There are 3 ways to turn a row about zero (a turn may also mirror it). The second row of each pair is the first, turned, with some noise. The first 21 pairs use one turn. New pairs use 2 turns, one after the other, and a turn may come again.
Known pairs, each followed by its turns in order:
[  5   5  17 -23   2   0]
[11  7  0 15 10 19] => sebuv

[ 10   1 -12 -30  30  20]
[ 28 -30 -10 -13 -21 -13] => Zav

[ 13  18 -48 -29 -25 -15]
[ -4 -44  23   0  17 -42] => dise

[-40 -13  14   6 -15  -3]
[ 26  23  15 -21 -20   1] => dise

[ -3 -20 -12 -15 -18  -2]
[  4  -6  28   7 -11 -10] => dise

[ 33  -8 -25 -16   6 -17]
[-15   2  31 -24   7  26] => sebuv

[  9 -12   4   5 -16  16]
[14  3  0 18  6 13] => Zav

[ 18  17   6 -20   5   2]
[-10 -17   0   0  23  13] => dise

[ 8 33 13 12  9 33]
[ 31  25 -22 -26   7   4] => Zav

[ 25 -17 -18  15   2 -16]
[  3   2  20  23   5 -27] => Zav

[  3  -5  20  15  -4 -29]
[ 29  -1 -10 -25   4  -1] => sebuv

[-16   1   5  15 -23 -11]
[-22  12   4   6  18  14] => Zav

[-9 -7 22  7 -4 20]
[11 11  4 -3 -5 27] => Zav

[ -1  30 -23  11 -25   0]
[-13 -10  -3 -29   6 -32] => dise

[-10  24  -5  -5  -3 -16]
[ -2  29 -10  -4   3  -3] => sebuv

[-12 -23  12  25  37 -25]
[ 42  -4  25 -16 -10 -27] => sebuv

[ 7 -2 -5 -5 -6  3]
[-9 -5  1 -3  0  9] => sebuv

[ 14  -7 -15   1  37 -12]
[  7 -12 -24  34   4  -1] => dise

[  0   8  -3  12   0 -13]
[  4   7 -10  -2   7 -13] => dise

[ -3   0   3 -24   5  -3]
[ -4 -16 -11  -2 -15   1] => Zav

[11 14  4  8  9  1]
[  0   2   3  -1  20 -10] => sebuv

New pairs, each followed by its turns in order:
[-2 16  3  4  6  5]
[  5 -18  -2  -3   2  -3] => dise Zav

[ 12   1 -27   6   6  28]
[ -1  -5 -13 -10 -38   1] => dise sebuv

[ 10   3   7  14 -12   2]
[  1 -19   9  -1  -4  -8] => sebuv Zav

[29  4 13 -9 12  3]
[ -1  -9  10  14  -9 -29] => dise sebuv

[ 13  -6 -17   4 -38   2]
[ 14  15  32 -19   5 -14] => Zav Zav

[  0 -17  33 -11 -19 -22]
[ 38 -10  -8  19   8 -10] => sebuv Zav

[ 31   5  32 -13 -20   4]
[-12 -21 -21  22 -32  12] => sebuv dise

[  2 -47 -23 -13  40  15]
[-16 -47 -33 -28  -8 -17] => dise sebuv

[-40 -16  -2   9  -4   4]
[ 12 -14   0  41  -5   1] => Zav sebuv

[ 4 10 19 11 17  6]
[ 16 -14  -3 -13  15  -4] => dise Zav

[ 16   7  27 -16  13   3]
[  3 -16  21   4  21 -16] => sebuv sebuv

[-17 -13  -3   9  23 -18]
[ 26   6 -17  14  -5  14] => Zav sebuv

[ 13 -28  13 -16   3  -8]
[ -3 -33   1  13  11  10] => sebuv sebuv

[ 21  -7  19 -13 -16   2]
[ 8 13  5  5 31 -2] => Zav Zav

[-11  -5   4 -11  -6   0]
[-13  -6  -9  -4   2  -3] => sebuv sebuv

[ 14 -13  21  28 -16  -6]
[ -2   7 -19   3  28 -29] => Zav sebuv

[  0 -14  15  -6  -1 -24]
[-26 -13   8   8   7   8] => sebuv dise

[ 12 -31  -7   6   9  -7]
[ 24 -16 -18 -11   8  -2] => Zav sebuv

[ 23   5 -47   5 -10   6]
[ 19  21 -13  33 -30  -1] => sebuv sebuv

[-10 -33 -39 -11  -6 -12]
[ -4  12  42   6 -25  21] => Zav Zav

[  7   5   0 -27  12  22]
[ -4  22 -21 -11 -15   9] => sebuv dise

[-34  -7 -43  -7 -14  -1]
[ 25   6  -2  31 -29  29] => Zav dise

[ -7  -7  19   0   0 -18]
[ 15   1 -12  15   0 -16] => sebuv Zav

[ 15  -5 -12   5 -30 -18]
[ -6  18  26 -20  10  -7] => Zav Zav

[-28  -3  -9  -1  14  41]
[ 11  44  -4  -7  -5 -27] => sebuv dise

[  0 -17  10 -18 -27   0]
[17  5 19 -2 23 15] => Zav Zav

[ -7  16 -17  22  24  17]
[ -6 -31   5  15  26  -7] => dise Zav

[ -2  14 -27 -13  16 -11]
[  0  -8  27  21  -6 -14] => dise Zav

[-8 -9  5 -7  6 21]
[-13   1  14 -11 -12   5] => dise dise

[-12   3   4 -17   6  12]
[ -2  -8 -11  -9   7 -19] => sebuv sebuv

[ -2   9   7  20  10 -16]
[  4  16  13 -10  14  15] => sebuv sebuv

[  3 -11  -4  20 -10  14]
[-12   4 -18   3   7  15] => Zav dise

[  1   8   7  24 -16  15]
[ -8   8  10  11  24 -14] => Zav sebuv

[  1 -13  -2   1  -6   8]
[-12   8  -4   3  -6   6] => Zav dise

